There are 11 hidden switches. A switch that is on adds its own fixed numbers to the row, and there is some noise. The rows also spread widely along 13 directions, which tell nothing about the answers.
Known rows, each followed by its switches (1 for on, 0 for off):
[ 10  -3   4   4   8   4  -4  16   1 -22   7  -1   1  15   6  19  -1  -5
  17 -20  16   4  -2  19  15 -13   3  -7 -11 -26 -28  16  19  -2   7]	0 0 0 0 1 0 0 0 0 0 0
[  6 -24  -4   8   2   8  -6   9   2  -8 -15  -2   7  -4  12  19  11   6
   4  -3   8  -9  -3 -11  -5 -21 -11  -8 -10   7  -4  -8  -2   8  -5]	0 1 1 1 1 1 0 0 1 1 0
[  3   1  -8  13  -3  -6 -10   6   5  -6 -14   7   7  15   3  17   7  11
 -11   0   6   6  -2 -11 -14 -11  -4 -21 -14  13   8   2 -14   7   8]	1 1 1 1 0 1 0 0 1 0 0
[  3 -23  10  11  -5   0 -23   0  -2   1 -21   5  12  17  -4  17  15  16
  -1  -3   2   6  11  -3  -4 -13  -6 -10  -7  11  22  -2 -23  11   9]	1 1 1 0 1 1 0 0 0 0 1
[ 20 -36  18  14  17   2 -13  -8   4   1 -21  14 -19  30  24  29   2  11
  10   0  13 -19 -12  -5  -3 -16  -8  -6  12  -3   2  -3  -6  12   8]	1 1 0 0 0 1 0 1 1 0 1
[ 24 -27   8   7   6   8  -6   5   3  -2 -33  10   3  21   2  15  13  10
 -14 -22  -2  10  -5  13   3   5 -17   9  10   5   9   0 -14  -3   9]	1 1 1 0 0 0 0 0 1 0 0
[  2 -33  17   0   1   4 -15  -2   3  -4 -10   6  -1  22 -13  -2   1   2
  -2 -13 -11   8   4  -1  -8 -17  -5  -6  24  -2  -3  10 -18   8   6]	1 0 1 0 0 0 0 0 1 0 0
[  5  -8 -10  -2  10  10 -16  15   3 -12 -14  -7   5   7   0  19  22  22
   6  -1   0   8   6  -3  -2 -16 -12  -2 -20   4   1   0 -13  12   3]	1 1 0 1 0 1 1 0 0 1 1
[ 16 -17   2   7  -3 -14 -14   8   7  -4 -17   4  -1  31  12  20   9   9
  -4  -9   4  -3   6   7 -16 -14   8  -8  -6  -3 -15  14  -5   6  19]	0 1 0 1 1 1 0 0 1 0 1
[ 11 -20  -4  10  -5  -3  -1   6  14  -6 -18  11   8   7   2   4  17  -3
 -18 -15   9   2   0  -4 -17 -11 -11 -12   0  17   5   4  -5   6  17]	1 0 1 0 1 0 0 1 1 1 0
[  9  -3   5   7 -11   6  -6  11  -4  -1 -16   6   3  18  -8   2  -8  15
 -22 -13 -13  12 -15  11  10  15 -24   1  13   7  13  -3 -14  -9  -7]	1 0 0 0 1 0 0 0 0 0 1
[ 19 -13  -4  -4  -6  -8   1   1   9  -3 -23   8   1  13  11  12   8  -2
   3  -5   3  -7   3   5  -3  -5  -1   3  -3  -3 -10   6  -5   0   6]	0 0 0 0 0 0 1 0 1 0 0
[ 14 -29  -2  -6 -15  -3   7   4  18  -3 -24   8  11   8  -1  10  23  -4
   0  -4  -3   7  19   5 -20 -22  -9  -7  -6  -3 -10   8 -17  12  13]	0 0 1 0 0 1 0 1 1 1 0
[  9 -11   3   0  10   7  -6  10   3 -16  -5   3  -4  17   0  13   1   7
   1 -15  -2  10  -6   6   5 -10  -9  -4   5 -10 -14   8  -3   2  -1]	1 0 0 0 0 1 0 0 1 0 0
[  3 -27  11   3   7  12 -16   2   6   0 -17   8  -6  13  -6  15  15  18
   6   4  -1  10  -1  -6   5 -13 -17  -8  12   6  16  -2 -22  18   5]	0 0 0 0 1 1 1 0 1 0 0
[  7 -28  12  13  20  14   1   8  -3  -1 -14   2   8   5  18  29  17   5
   3  -7  11  -1  -5  -1  -2 -18  -7  -8   4  -4 -12   3  -6  10   3]	0 1 0 0 0 1 0 0 1 1 0
[  4 -26   3  16   2  -4  -6  15   2   3 -16  -7  18  -4  14  14  36   5
 -23 -18   9   1  14   3 -21  -8   7  -4  -6  25   1  12  -2   0  33]	0 0 1 1 0 0 0 0 1 0 1
[ 15 -34   3  -9 -10   6 -18  13   2   1 -34  -1  -2  22   4  34   8  19
  12  -2  -5   8  -2  -2  -2 -13 -26  -4   1   6   8 -11 -17  16  -9]	1 0 1 1 0 1 1 0 1 1 0
[  9 -16   4   5   5  -6 -19  15   8 -19 -10   5   4  24   1  24   7   0
   6 -20  16  10  -3   4   1 -19   3 -17 -10  -5 -14  12   7  10  13]	0 1 0 0 1 1 1 0 1 0 0
[ 10  -7  -1  12  12  12  -8  20  -3 -20   2  -9   4   6   3   9  19  19
  -9 -21  -3   4   4  20   9  -6  -2   7 -14  -7 -18  14   5  -7  13]	0 0 0 0 1 1 0 1 1 0 1
[  4 -28   4  18  22  21  -3   3  -1 -14   1   0  11 -13   4   3  29   6
  -4 -13   7  -6   9  -1   5 -22  -5   4  -7   1  -7   4  -2  -4   9]	1 1 1 0 0 0 1 0 1 0 1
[  5 -37  16  -1 -11 -11 -20 -19  -9  -5 -23  13  21  23 -15 -14  -9 -14
   1 -21 -17 -13  17   2  -8 -27  16   3  14 -19 -22   9 -28  -2 -10]	1 1 0 0 1 1 1 0 0 0 0
[  3   8  -3  17  11  -2  -4   0  -3 -24   9   9   4  22   9   5 -10   0
   2  -8   4 -10  -9   0   0 -25   7 -15 -13 -23 -35  11  -3  -6 -11]	1 0 0 1 0 1 0 0 1 1 1
[ -2  -1  -1 -11 -14   6 -14  18   2 -18  16 -11 -18   6  -9  -7  -8  14
   4  -1  -5  -1  -6   4   8  -4  -7  -2   0   0  -8  13  13   3   4]	0 0 0 0 1 0 0 0 0 1 0
[ 16  -5  -8   4 -19   1  -9   4  -1  -9 -23   2  10   9  -3   6   7  18
  -6  -3 -11  -1   8   9   9  -3 -11   6 -21   2   7  -7 -16  -9  -5]	0 1 1 1 0 1 0 0 1 0 1
[ 11  -9  -3  11  12   7  -7  -2  10 -18  -3  13  -5  17  -4  -9  15  11
  -6  -4  -5  -3   3   3  -1 -15   0   1  -3  -7 -10  14 -14   1  12]	0 0 1 0 1 0 1 0 1 1 1
[ 18 -13   0  -1  -8  -2   3   7   4  -3 -16   4   1  18  10  15   7   6
  -1  -6  -5  -4   4  13  -7 -10  -1   2  -3 -14 -24  12  -8   1   1]	0 0 0 0 1 1 0 0 1 1 0
[  8   1  -2  20  -7  -9   2   3   3  -1 -15  14   6  16  13  15   0   2
 -19  -5   8  -3 -11  -3 -12  -1  -1 -21  -5  11   2   4  -7   0   9]	0 0 1 0 0 1 0 1 1 0 0
[  4 -16   7 -12 -11  10 -13  21   5  -4   1 -10 -23  14   2  32  -2  25
  21  15   0   8  -5  -1   9 -11 -23 -13  -1  -3   3   1   5  18   0]	0 1 0 0 0 1 0 0 1 0 0
[ 17 -14  15   9  17  16 -15   8  -3 -12  -5   6 -22  25   8  18   7  26
   3  -9   5   1 -17  14  21   1 -10   4   7  -6   4   7  -1   4  10]	0 0 0 0 0 1 0 0 1 1 0

New rows. What belongs after each?
[ 12 -12 -12  -2   3   9  -4   4   8  -6 -17   2   6  -1  -5  -2  27  14
  -8   0 -10   1  14  -1  -7 -10  -8  10 -11   4  -3   7 -19   3   7]	1 1 0 0 1 0 1 0 1 1 0
[  0  -7  15  17  -6  -3  -6  -5 -11   1   5   7   3  20   6  -3  -4   6
 -11  -1  -3 -16   0   5  -6 -13  10 -10   4  -9 -14  14 -12  -7   5]	1 0 0 1 0 0 0 0 0 1 1
[  9 -11 -12  -9  15   1 -21   2   5 -25  -8  -1  -5  17  -8  -5   0   7
   4 -15 -13  -5   3  -5  -5 -19   6  10  -2 -11 -27  13  -7   3  -3]	1 1 0 0 1 1 1 0 1 0 0
[ -2  -8   2   6  15   4   3   7  -2  -3   3  -4   2  13   8  11   0   3
  -3  -2  -9  -5   2  -1 -19 -19  12  -6   8 -17 -39  22  -6   8   4]	0 1 0 0 1 1 0 0 0 0 0
[  7 -14   9   0 -15  -5 -29   0   1  -6 -11   5 -11  31 -19  -9   5  28
 -16  -1 -19   6   7   6  -3  -3  -4  -1   5   7  14  10 -26   1  13]	1 1 0 1 0 1 0 0 1 0 1
[ 11  -7   3   8  -4   6  -2   6  -4 -13  -1   4   2   5   6   9   5   7
  -4 -11   5  -5  -3   9   9  -9  -5  -3  -8  -8 -10   6   1  -8  -2]	1 0 0 0 0 1 0 0 1 1 0
[  7 -11  -2  -4  -2   3   9   5  13  -2  -5   4  -3  11   2  10  11   1
   0   2  -4   4  10   4 -16 -13  -4  -5   4  -9 -12  16  -9   9  14]	1 0 1 0 0 0 0 0 0 0 0
[  5 -18   2   4  -3  -5  -7   1  -5   1 -23   3  14  11  11  22  -3  -3
   0 -12   4  -6  -4  -7  -9 -10  -1  -7   2   6  -2  -3 -10   5  -6]	1 0 1 0 0 1 0 0 0 0 0
[  9   5 -17  -4  -2  -9 -13  -1   7 -25 -11   7  -6  14  -1 -13 -20  -6
   2 -15   1 -13 -14  -7   4   0   3   3  -1   4  -5   1   6  -5  -6]	0 0 1 0 1 0 0 0 0 0 0
[ -5  -3  -1  -6  -4   5 -18  10  -4 -12   1  -5  -9  14  -7   0 -19  11
   8   0  -9  -3 -13  -8   8  -8 -10  -7   7  -1  -7   0  -3   6 -14]	0 0 0 1 1 0 1 0 0 0 0
[  9 -14   6   3 -14   5  -4  13  -2  -2 -13   0  -1  14   6  25  -9  12
   6  -1  -2   1  -9   4   8  -6 -21 -10   0  -5  -3  -7  -2   4 -12]	0 0 0 0 1 1 0 1 1 0 0
[ -4 -17   5  -3   3  17 -11  15  -2  -8   2  -8  -4   3  -7  16   2  16
  11   1  -5   8   0  -3   5 -16 -18  -7   2  -5  -3   1  -5  13  -6]	1 1 0 0 1 1 0 0 0 0 0
[  6 -24   4   4 -14  15   0  19   1  -5   1  -7   5 -11  -6   7  19  10
 -10  -9   0   3  11  13   1  -9 -18  -1  -5   2   1   5   6  -3  14]	1 1 1 1 1 0 0 0 0 0 0
[  3  -7   4   1 -12   4  -2  21  -5   2  10 -11 -12  19   7  21  -9  16
  -6   4 -12  -1  -3   3 -13  -8  -4 -10   5  -7 -24  18   7   2   3]	1 1 1 0 0 0 0 0 1 0 0
[  3 -12 -20 -13 -22  -8  -4   0  18 -21  -7   3  -5   1 -14 -29   3  -1
  -9   0 -17 -14  10  -6 -17 -18  -3   0  -7   5 -13   8 -10   1   5]	0 0 1 1 0 1 1 1 0 1 1
[ -9 -12  -5   2  -9   2 -16  20  -5   0 -10 -16  15  -6   1  20  13  15
   0   2  -1   2   9 -11 -11 -16  -6 -14 -18  15   0  -1  -6  13   2]	0 1 0 1 1 1 1 1 0 0 0
[ 14  11 -16  -8  -6  -9 -12   7   4 -20  -8   1 -10  28   1  -1 -11   9
   1  -8 -10 -10  -6   6  -3  -5   8   4 -13 -12 -28  15   0   0  -2]	0 0 0 0 1 1 1 1 0 1 0
[  2  -1   0   9  -4  12  -1   2  -7  -2   0  -1  -1   7   0   4   2  19
  -3   7 -15  -8   4   4   1  -7  -3   0  -5  -8  -7   6 -16   0  -2]	0 0 1 0 1 1 0 1 0 0 0
[ 10 -22   9  12  -5   6  11   6   7  -7  -4  12   5   8   4  14   3  -7
  -3 -10   5   1  -2   9  -1 -19 -10 -15   5 -15 -18   7  -1   0   2]	0 0 1 0 1 1 0 0 1 0 0
[  3   1 -12  12  16   1 -12  -9  -5 -17  -4   5   2  10   0 -15   1   8
 -15  -9 -16 -18   0 -10  -9 -12  15   6  -4   0 -18  11 -18  -7  -2]	1 0 1 0 0 1 1 1 1 0 0
[ 15 -51  16   6  -9  14  -9   6   4  10 -33  12   0   9 -13  -3  22  15
 -31 -15 -15   8   2   7  -7   1 -29   8  30  21  23  -3 -24   0  15]	1 1 1 1 1 0 1 0 1 0 0
[  0   5  -6  23  22  -6 -10   1   0 -13 -11  12  17  20   6  12   1  -1
 -17 -17   8   3 -12 -13 -13 -15  10 -20  -5   2 -16  10 -12   2   0]	1 1 0 0 1 1 1 0 1 0 0
[  1 -14   1   6  -7   9  -8   4 -12 -17   9  -7   4   6  -2  -3  -9   5
   7  -6 -11 -22   6   5   0 -27   6  -1 -12 -23 -34   9   1  -4 -10]	0 1 1 1 1 1 0 1 0 1 0
[  7  -5  -8  -6  -3  -1 -15  12  10 -20  -7   0  -5  17  -7  10   2  13
   9  -2  -4   7   2   0   5 -15  -7  -6 -14  -6  -9   6  -4   8   0]	0 1 0 0 0 1 1 0 1 0 1
[ -2  -4   1  20  15  -1 -20   9 -11 -18  -5   0  13  19   4   8  -8   4
  -6 -21   2  -7 -12  -3   1 -16   6 -12  -9  -5 -20   3  -1  -2  -6]	0 1 0 1 1 1 1 1 0 0 1
[ -5 -19  11   3  -4   7  -9   9   2   0   2  -3  -4  -3   5  16   7   7
  13   6  14   0   0  -6   6 -12 -11 -15   3   6  12   0   3  15   8]	0 0 0 0 1 0 0 0 0 0 0
[  5 -22   4  10  32   3 -15  -7   0 -15  -9   2  -2  17  12   3   6   0
  10 -14   3 -16   0  -6  -5 -20  14   6   7  -7 -17   9  -7   6   9]	0 0 1 1 0 0 0 0 0 0 1
[  4 -15   6  -6   7   7 -11   9   7 -18  -4   3 -13  25 -10   3 -10   4
   5 -13  -8   9 -11   4   2  -9  -8  -5  17  -9 -12  11  -3  10   2]	0 0 1 0 0 1 0 0 0 0 0
[ -5   1  -9  13  22   3  -2   7  -9 -10  -5  -6  23   3   8   6   3  -3
 -14 -21  -2  -2   0  -8 -16 -11  14  -2  -5   3 -25  13  -5  -3  -1]	1 1 1 0 0 0 0 0 0 0 0
[ 11 -22   4  -2 -14  -5 -17   7   6 -10 -22   3  10  15  -8  13  11   5
   7 -14   2  12  12   8   5 -13  -9  -7 -10  -1   5   1 -11   7   6]	0 0 0 0 1 1 0 1 1 0 0
[  4 -20  14  15  -4   9  -9  16 -10  -9   3  -2  11   4   2  12   5   3
 -10 -21  10  -1  -4  10   8 -12  -7  -9  -2  -2 -13   7  11  -6   2]	1 1 0 0 1 0 0 0 1 1 0
[  2  -9  -2   2 -10   1 -20   3   1 -14   2   1  -2  12  -8  -3   1  13
   6   2  -4  -7   6  -5   2 -22  -6 -10 -12  -4  -5   4 -10   4  -2]	1 0 0 1 1 0 1 1 1 1 0
[ 14 -15   3   7   4   2  -8  -3  -5   5 -28   5   3  15  10  15   8  17
  -7  -2  -7  -8  -1   1  -3   1  -5  10   2   6   8  -2 -21   1   1]	1 1 0 0 0 1 0 0 0 0 1
[ 10 -11   4  12  -5   5 -13  12 -10  -8  -5  -7   1   7  16  27   7  16
   5  -8  11 -10  -1   9  10  -8  -4  -2 -19   0   1  -1   6  -5   4]	1 0 1 1 0 1 0 0 0 0 1
[ 17 -18  -8   1 -15  -7 -14   0   3  -5 -26   5   3  23   1   9  -2   8
  -1  -5  -9 -11   5  -3  -9 -13  -7  -1 -10   0  -4  -3 -13   0  -3]	1 1 1 1 1 0 1 1 1 0 0
[  4 -17   0  -3   7   5  -7  15  -2  -9 -14  -4   7  17  -6  -4   0   2
 -20 -24 -17   4  -6   4 -15  -4   1   7  16   4 -24  16  -6   1   3]	0 1 1 0 0 0 1 0 0 1 0
[  3 -10 -13  -6  -3   6  -1  19   0 -18   7 -13  -2   6   4  11  -9   5
   4  -7 -15 -11   0  -1 -11 -24  -4  -2  -7 -17 -45  11  10   0 -14]	1 0 1 0 1 1 1 1 1 0 0
[  8 -31  16   1 -17  16 -26  19 -14   4  -7 -15  -7  14   3  32  17  40
  12   8 -10  -2  12   9  10 -16 -16   2 -11   2   7   0  -9   8   0]	1 0 1 0 1 1 1 0 1 1 1
[  5 -20   6   0 -10   3  -1  30  13 -13  -2  -4  -1   9   0  24  13   4
  -1 -15  11  19  -1  14  -2 -12 -21 -20  -5   0  -5   7  13  10  19]	0 0 0 1 0 1 0 1 0 0 1
[  9  -5   3  14   5  23  16   0   9   0 -13  16   3 -11  -6   0  26  14
 -13   6   3  14  -2  10  18   8 -30  -1   2   5  30  -8 -24  -2  10]	0 0 0 1 0 0 0 0 0 0 0
[ 13 -32  11   7  -4   4 -19   7  -4 -13 -13   3  -3  22  -2  -2   4  13
 -10 -20 -11 -10  -2  11   0 -14  -3   5   8  -2 -14   7  -6  -4   4]	0 0 1 1 1 1 1 0 1 1 1
[ -2  -4 -11  -3  14   8   2  21   9 -17   7 -12  -1   5   2   7   2   0
   1 -10  -5   5  -2  -2 -14 -16  -2  -7   2  -8 -33  16   7   8   6]	0 0 1 1 1 0 0 0 0 0 0
[ -3 -15  15   4   3   7 -24  14 -11 -18  10  -5  -8  20  -5   7 -10  11
   0 -16   2  -1 -10   4   5 -16   0 -11   5  -7 -15  12   7   3   1]	1 1 0 1 0 1 0 0 0 1 0
[ 11 -27   0   2 -10  -6  -4  14  10   1 -27   9   7  24  -8   2  13   5
 -36 -20 -16  12  -1   4 -32  -8  -9  -9  19  13 -12  13 -21   6  15]	1 0 1 1 1 1 1 0 1 1 0
[ 11 -10  -4   1  -6  -8 -14  -2   3 -16 -10   5   3  14   2   5   4   1
   4 -10   3 -12   7   3  -1 -15   8   0 -14  -4  -8   8  -4  -3   6]	1 0 1 0 0 1 1 0 0 0 1
[  7 -23   7   5  -5   5 -11  18   1  -5 -13   0  -1  15   3  24  -1   9
  -5 -14   3   6 -12   0  -2  -7 -18 -13   9   8   1  -1   2   6  -1]	1 0 1 0 1 1 0 0 1 0 0
[  7   7  -1  12  -7 -11  -6 -13   5 -11  -7  18   9   9  -4  -9   9  -2
  -4  -2   7  -6  10   6   3  -9  14  -8 -15  -7   3  12 -18  -3  13]	0 0 0 0 1 1 0 0 0 0 0
[ -4  -9   2  -3 -14   6  -8   0  11 -11  15   4 -13  -1  -8   2   8  10
  20  21   6  -4  12  -9   7 -27 -11 -19 -14  -7   5   4  -4  12   6]	1 0 0 0 0 0 1 1 1 0 0
[ 16 -11   8   7 -13   2   0   9   8  -5 -13  12  -3  17   0  15   8   9
  -4  -6   5   9  -3  19  11   0 -17  -7  -2  -6   8   2  -6   0  10]	0 0 0 0 1 1 0 0 0 0 1
[  5  -9   4  11   1   9 -17  10  -6 -21  -2   2   8  12  -9  -4  -1   8
  -6 -21   2   2  -7   9  16  -9 -11  -2  -7  -5  -3   0  -1  -9  -4]	1 1 0 1 1 0 0 0 0 1 1
[ 14 -15  -1 -14 -24  -2 -15   6   9  -9 -14  -2  -5  20 -19  -9  10  17
  -4  -6 -21   9  20  16  -3  -2 -11  10  -3   0   7  11 -16   1  15]	1 0 1 0 0 0 0 1 0 0 1
[ 21 -17  -1  16  17   2  -9  -8  11 -10 -18  15  -2  19  14  20  17   5
  11  -4  17  -9   3  -3  -2 -18  -2  -7 -14  -4   3   2  -7   8  16]	1 1 1 0 1 0 0 1 1 0 0
[  7 -23  10   6  11  13 -12   0  -3  -8 -12   4   3   6  -3   7  14   9
   3 -13   1   1   4   7   9 -10  -5   6   5  -5   3   4 -13   4   6]	1 0 0 0 1 1 0 0 0 0 0
[ 17 -19  -4   1 -11   0   6  -7   6   7 -24   9  11   0   4   1  23   6
  -4   4  -8 -11  20   8  -5  -7  -5  13  -6  -3   1   1 -24  -4   6]	1 0 0 0 1 0 1 0 0 0 1
[  2 -19   7   8  -2   3   3  10  -5   0  -8  -6  11   2  14  20   8   3
   1  -6   2  -7   3   5  -5 -13  -2  -5  -3  -4 -14   4  -2   2   2]	0 0 0 0 0 1 0 1 0 0 1
